The rows of a group lie close to one hidden flat surface of 11 dimensions, which passes through zero. Surfaces can cross.
Known rows, each followed by its group:
[-16  12  18 -18   1  25  15 -28  21   7  28  -1  24 -10  30  -4 -26  40]  (4)
[-28  -7  32  12  10  -1  11  29   2  24   1 -13 -26   7  15  15   4  20]  (1)
[  8  -9  25  -9  -6  -7  21  38 -20  -6  19 -29  -6 -17   1  -4  12 -13]  (3)
[ -8  10   6  -8  14   9  14  27  17   3 -25 -11 -28   2  13 -19  33  12]  (0)
[  3  11  -8   7 -11   9   7  19 -10   9 -20  -5   5  -2  -6   7  -3  -8]  (0)
[ 11  17  28   7   4 -14   5 -21 -17   2  -4  -1   9 -11   8  11  13   0]  (2)
[ -2 -16   0   6   3   8  11  -6 -21  34   3  13  -5   2  23 -13  19 -10]  (0)
[-15  24  18  26   8  -8 -14   1  -1 -24   7   1  17 -10   3  23  -9  -1]  (0)
[ 19   4  -1 -37  14  -6   5 -27  24 -10  -7   2  30 -35  -7 -12   4   2]  (1)
[ -9 -17 -17  25 -14   4   9  -1 -35  18  19 -24  11 -13   8  17 -19  -3]  (2)
[ 40  -2 -33  -4   2  15 -21   1 -24 -10  27   0  -4 -17 -32   8  18  -3]  (0)
[ 18 -13  24  -9   2  -4  11 -11 -14  19  17  18  -7  11  32 -13  17   2]  (0)
[-19  18  16  -5  -2  -9   3 -33   2  -9 -21   9   0  17 -12 -29  10 -19]  (1)
[ 30   9 -11 -33  20   4   8   4  -4 -24  21 -23   8  -5   9  -9  12  31]  (3)
[ 27   8  21   0  -3 -30  -5 -17  -4   1 -28   3  -4 -11 -24  21  12 -11]  (2)
[ 18  18  -2 -10  -1 -13  13  -7 -11 -21 -12 -32   0  -4  -8   2   7  13]  (1)
[  1   0  -6   5  -2 -12 -15 -35  35  -1 -28  32  18  -9   6   6 -15  -8]  (3)
[ -4 -10 -14  12  -1 -11  18  13  -3  -3 -17 -21  35 -49  20   2  -2 -30]  (2)
[ -7   7   1  47 -20  14  -5  15 -23  13   8  18   5   3  31  15  -6 -18]  (0)
[  2   1 -12 -23  27   4  14   4  10  10 -21  -6  34 -34   4  -3   4   2]  (1)
[-26 -16   2  -9 -20  18  17  24  20  11   5 -17  -9  -9  -5 -11 -21  -2]  (3)
[  3 -15  31   7  -8 -23  -2 -11  -3   4   6   2 -12 -14  -6   8   7 -17]  (3)
[-12  30   7  22 -20  18  -3  18  13  -4 -11 -15 -19  -9  -7  18  -4  13]  (4)
[  8 -16  21  -2  13 -36   5  20  -4 -13  -9   5  17  -3  10   3   6 -29]  (4)
[-17 -23  24  -6   6 -27   8  -1  -1  15  -8 -19  -4 -13 -24  17 -12  -4]  (2)
[-23   9   3  22 -11 -13   2 -33 -24  -4  -8 -15 -13   3 -19 -13  12 -20]  (2)
[-21  24 -16   2  26  16  -8  15  -6 -16   1  -8  14  14  -9  -1  -2  12]  (4)
[ -6 -12  17  19   6   5  11   7 -19  39   9   3   1 -11  35  16   7   7]  (1)
[ 29   7  -5  19  -7  -3 -17   9   3  -6  -6   9 -29  -8   2  15  27  -1]  (4)
[-11  -7  -5  28  -3   3 -10   9  -1   6   8  13  19 -16  16  20 -16 -13]  (0)
[ 13  -7 -22  -3  -8   7   2   3 -23  13   6 -27  -6   1 -23  24 -18  20]  (3)
[  8  -5 -10  -4  13   5  -4  34   6 -12   1   1 -19  -2   4 -16  30  -8]  (4)
[-23   6  34 -12  31   5   2  14  10  10  10  13  -3  21  14  -1   6  25]  (2)
[ 17  -3 -31  -2 -17  11   3   4 -12 -12   9  -3  12  -4   1 -15  -4 -16]  (1)
[  6  13  22   7  -7   2   0   5  36  15 -23  10   1 -17  21  34 -15  26]  (1)
[  6  18   3  26  -9  -2  -4  -2 -18   4  -8  16  21  16  19  23 -19  -2]  (4)
[  9   0   6 -16 -12  14  21  -6   1  16   7 -12  17 -22  15   2 -11  14]  (1)
[-38 -10  -2   6  17  -3  14  28  14 -20   6 -17  -9  -2  35 -34  17  -7]  (2)
[-12  17  16 -15  -3 -25   7 -26   6 -41  -6  -4  12  37   1 -23 -19   0]  (4)
[-15  -6  18  -5 -34  17  30  23   5  22  -6  -4  18 -17  13 -11 -23 -22]  (3)
[ -4  24  -4 -18  -8  34  20  26  11  -2  -3 -10  12   9  14 -11 -15  23]  (1)
[ 21   3  -2  -4  20 -36  -5 -11 -16 -18 -15 -17  22 -19 -25  25   1  -4]  (3)
[  6 -29   9 -24 -26  13   9  19  15  20  20 -11 -25 -10 -17   1 -14   6]  (0)
[ 14  30 -14  12   5   9  -4   0 -25 -11 -13  -2 -12   9  -5 -11  34  -4]  (0)
[ 15 -13  13 -12 -13 -11   5  15  21   5 -15  15 -28  38  18  -7  -1   9]  (1)
[ -6 -25  21   2  -8 -29  14 -17 -11  23 -16  -6   6 -21  -7   3  -1 -28]  (4)
[  4  -2  20  10  21 -39 -13  10  -1 -26  -5   1   6  -3  -5  19   7 -15]  (3)
[  0 -36 -14  15 -29  -4  -9  27   7   5   6  -8 -30 -11 -20   7  -8 -24]  (0)
[ -7 -19  16  20  24 -18  -6   3 -17  15   5  21  -3  -3  23   0  27 -20]  (4)
[-24   1   1  34  18   2 -12   0 -18  12  -2  24   6  -3  16  -5  23 -28]  (1)
[ 13  -7 -26   2  11  11  -3  22  -3  -2  10 -11 -23   3   8   1  18  20]  (3)
[ 24  -9 -24  -5  11   3  -2 -32  -5  12   8  -4 -15  -5  15   0  19  31]  (3)
[-15 -21 -52   5  -5  19 -11  14   1  10 -11   4  -4  10 -23 -14  -9 -18]  (2)
[  1 -11  20 -21  17 -16  -1 -10   6   4   3  -2  -3  -1 -18   5   2   9]  (2)
[ -7  17  28   1  12  -7  29  16 -18  18 -26  -9  14   3  28   4   9   4]  (2)
[-10  13 -17   0  21 -15  -1 -10   1 -12 -29  -6  41   1  -6  14 -23   3]  (3)
[ -4   5 -18  11  21  17 -20  14   4   8   4 -11 -11 -32 -27  28  13  18]  (4)
[  4 -10 -28 -27  -2  19   1 -14  39  -7  13  -3  -3   0  12 -17 -16  33]  (4)
[-34  -2  19   2  16 -24  19   2 -11  17 -40 -16 -17  25  -8 -12  14  -8]  (1)
[-11  15  22 -11  17  23   3  -7 -15  18  27  -4  14 -15 -10   9   2  21]  (0)
[-41 -21   1   1   9  -4   0   2  14  11  -9  -6  -2 -24 -27 -13   4 -27]  (3)
[-11  12 -10  18 -10  15   0  38   2  19 -33   2  -2  18  -5  23 -19   1]  (2)
[ 21   1  -9 -20  20   2 -11 -22 -20  -8  22   6   9   6 -19  -4  11   8]  (4)
[ -7 -20   8 -34  -1 -28  18   5  30  -8 -25 -12  -7  35  -1 -12 -27  14]  (0)
[ 14 -11  11 -26   0   2  -3  -8   2  -2  33   0 -23  28  -8  -3  -4  31]  (2)

New rows. What belongs after each?
[ 29   9 -25   4   6  19 -19  25 -10 -21  27   5  -8  11   3  11   7  15]  (0)
[ 36   2  10  -7 -20   5  -2 -12  -6   4  14  11 -14   1   3   0   9   2]  (4)
[  9   2 -27 -36  12  23   4 -14  -5  -4  21 -27  -6  -9 -31 -18  11  27]  (3)
[ 11  -4  37  12 -16 -13 -12 -24   7 -14  39  18  -2 -18  17  10  -2  -7]  (0)
[  1 -25 -22 -34  24  14   5  -2  20   7  24  -5  27 -22  11  -5 -16  26]  (3)
[ -9 -18   8 -17 -12 -10   2 -17  23  -2   3 -19 -30 -13 -32 -10   2   3]  (4)
[  0 -23  44  -5 -27 -13  22  -5   8  16  19  -6  -8 -13  26   1 -14   0]  (3)
[-29 -33 -14   1  -8  -3   2  -3  20  -5   6  -1 -16 -10   1 -39   7 -30]  (2)
[ 11  -6  20 -22 -32   6  10 -21  16   4  13  -1 -20   1  -6 -15  -6   5]  (0)
[  6 -18 -15   9  -6  -2 -15  33   5 -13  15 -10 -29  -7 -20   9   8  -7]  (0)
[-15  29   8  10  -8  29  11  18   5   8  -6   6   7   9  25  -3  -7  12]  (1)
[-23  -1  11 -21  -4   6   3 -15  18  -8   8  -9 -13 -11 -31 -27   5  -6]  (3)
[  4 -26  11   5 -30  -2  11  -9  -7  33   9 -11 -12 -11  -5  22 -24   4]  (3)
[ -4 -17  -5  12  -9  -7   2  18   2  11 -13   7  -1   5  12   5 -11 -15]  (4)
[ -3   3  14  16 -29  15 -11  -1  15   4  14  26 -16  19  13   4 -17   1]  (1)
[  9   6 -42  -3  24  15   5  18  -4  -3 -15   2  26  -6  27 -12  12   2]  (4)
[-29 -21 -10  13 -15  17   9  12   6  30   0  -9 -22   1   5  -1 -12   4]  (3)
[ 33   1  10 -15 -18  -8 -15  -6  26  -6  -8  18 -14   0 -21  14  -5   2]  (2)
[ 17 -28 -13  -1   8 -11 -23   1  11   2   2  24 -19   0 -10   2  16 -12]  (2)
[  1 -13 -24 -12   5  -2  -6   3  -2 -18  10  -9   6  -9 -25 -15   3 -17]  (1)
[ 27   4  24 -22 -11 -17   5  13  15 -35  10   6   4  16  14  -9  -8  -3]  (4)
[  4 -11   9  -1 -39  21   9  -6  14   7  34   6   0  -9  27  -5 -26   7]  (2)
[ 29   0 -25  10  -9  10 -28  -6 -11 -16  33  14   3  10 -11  20 -16   8]  (1)
[-10 -10  -8  -2  38 -13 -14 -12  -8  -7  16   2  24  -3  -6  11  -5   7]  (0)
[-12 -26  -6 -38  47 -14   5   0  -3   5   0 -13  15  -1 -25 -13   8   4]  (2)
[ 22 -28 -11  -2  -9   1 -20  21   4  12  11  15   6 -24 -29  27 -15 -20]  (3)
[ 12  15  10   4  28 -11 -13  -5 -13 -14  17  -4  18 -16   0  29   5  18]  (2)
[-22  10   9   1 -27  10  22  29  12  -4  -9 -21  -1  19  16  -2 -32  10]  (3)
[ -5  -6  15 -10 -10 -10  15 -17  20  -7  -3 -19   7 -52  -2 -11   8 -16]  (1)
[  2  13 -26 -21  -3  39   9  10   8   0   8  -3  12   9   6 -17 -12  21]  (3)
[-17  -4 -22 -10  26   7   3  17 -14  22 -23  -2  17  24 -20   6 -14   8]  (1)
[ 24  -7  -7  12  -9 -18 -12 -40 -25   2   2  22   0  13   0   0   5 -17]  (1)
[ 27   2   7 -12 -19  -5   7   4   0  17 -24   2   2   4 -15  21 -14   2]  (2)
[-12 -18 -30  -3  -7  -4  16   3 -22   6 -16 -27 -19  22 -14 -26   5 -13]  (2)
[-25  10   9  19   7  26   9  29 -30  20   9  14   6  23  25 -14  11 -13]  (4)
[ 38  -8 -13  12 -37  -7  -1 -36  -6  14 -11  21  12  -7  17  10 -15 -15]  (1)
[-22 -14 -26 -13  -6  20   9   3  22  23 -15  -7  13 -11 -14  -2 -29   5]  (0)
[ -6  10  18  23   3 -11 -13   1  16 -19   7  13  16 -22  23  18  -5  -7]  (0)
[ -4 -24  -7  24  21 -34 -14 -19 -12   7 -11  24  15  12  20  13  -3 -16]  (4)
[ 16 -13 -21  28  -8   9 -12  37  -4   9  12   5   2  -9  22  39 -16   6]  (2)
[ 11  -2  13  -3 -19  -6   2  -1 -10 -12  27 -17 -30  21  -5   2  -3  17]  (1)
[ -3 -20 -15  10   6   9 -20  13  21   4   3  19 -30 -12  -3 -10  27 -14]  (3)
[ 20  -2 -13 -24  11 -13  13  -4 -28  -4 -14 -16  19 -13 -27 -17  20 -24]  (4)
[ 24  -8 -20 -16   1  21  11  -3 -35  21  22 -24 -11 -15 -16  -7  22  12]  (3)
[ -6  -6 -12   9  17  -4 -13  -5 -15  13   0  12  27  12  -7  28 -26   6]  (3)
[  2  17 -24   5  -3  15   4  -3   6  12 -25 -27   9 -45 -20  23  -2  14]  (4)
[ 14  -9  32   6 -32  -2   5  -7  -7   9  26  16 -11  11  24   1  -9  -6]  (0)
[-14  -1   3  23  -7  -6   5  -1 -27  -1   4 -10 -13   6   5 -12  16 -21]  (1)
[ -7 -10  22  12 -11 -12 -14 -33  13 -15  37  16   2  -1  14   5 -19   2]  (0)
[-36 -15  -1   0   6  -8   7  19  35  -7  -9 -12   6  -1  13   3 -28  10]  (3)
[  4  -7  -2  16  31 -12 -16  -8 -38  15   7  10 -16  24  -5  12  26   6]  (2)
[-22 -20  15   1   3  15  20  11 -11  27  24 -13   4 -31  20 -10   7  -5]  (1)
[ 26   1  16   0  -3 -16 -17 -35  -8 -17  25   9 -26  11  -7  -1  22   8]  (2)
[ -9   3 -30   0  17  12   0  -4  18  -3  -7   1  16  -4  23  -5  -7  18]  (4)
[-11  11  12  11   6  19  -7 -18 -17   7  32   4 -20   2   4 -12  25  11]  (0)
[-12  -1 -16  -6  -6  33   6 -17   1  30   3  13  11   7  11 -13 -16  12]  (3)
[-11   3   3  19 -19  -6  17  -2 -15  23 -33 -12  13 -19  -2  13 -10 -21]  (4)
[ 34  23   0  13   2 -17 -13  -7 -28 -27  -1  10  18   4   0  14  10 -14]  (0)
[  3  -4  30   1   6   6  13  25  -1  16  17  13  26 -21  42  13  -4  -1]  (4)
[  3 -28  19 -16   8 -23  13  12  -3  19 -12  -9  -1 -19 -13   4   8 -16]  (0)
[ 10 -11   9  16   5 -37 -18  -1  -2 -11 -13   4 -20  -3 -18  17  17 -20]  (4)
[-27   1 -18  33 -34  30   1  28   1  14   2  -2 -11  15  13   7 -29  -2]  (2)
[ 26  19   7  15  -7  -8  -5  11  -9 -16  -4  11  18  -7  13  19   0 -11]  (0)
[ -4   0   1  -3  -3  30  -7  15  24   2  19  33   8  -1  24 -14  -3  -4]  (1)
[-22 -10  25   8   3  -8  -5 -32  -9  11  12  20  -7   5  -2 -17  12 -19]  (1)
[-23  15   6  38  15 -15 -12   9  -6  -2 -23  -9  -7 -11  -7  28  12  -4]  (1)
[ 22 -31 -25  -7 -30  -8  -6   7  21   0 -14  11  -7   5 -10   1 -24 -18]  (1)
[  4 -25  -6  12 -14  -2  -3 -27  15  32  -6  -3 -32 -38  -4   9  16   4]  (4)
[-12 -48 -22  11   1  17  -7  24 -21  37  31  19   1   8   6   1 -12 -18]  (1)
[-14  23 -12  33 -46  10   9   6   0 -11 -19 -20   4 -12   0   8 -25 -16]  (2)
[-32  11  -8  13 -14   2  -5   3  12  -8 -25 -10 -13   9 -29  -7  -8 -15]  (2)
[-25   7   1   8  -6  18   6   9  18   4   0   5   4  20  26   0 -27  20]  (0)
[ 28  15  -3  -7  -9  12  -7  32  -2 -15   9 -12 -10 -10 -23  16   8   6]  (0)
[ 13 -23  -7 -16  -7  -2   4  20   5  25 -17   6 -21  27 -11   2  -5   4]  (2)
[ -4   6 -17   9 -11   2  21 -14 -30  17 -19 -22  24 -16  -1  -1  -7 -14]  (1)
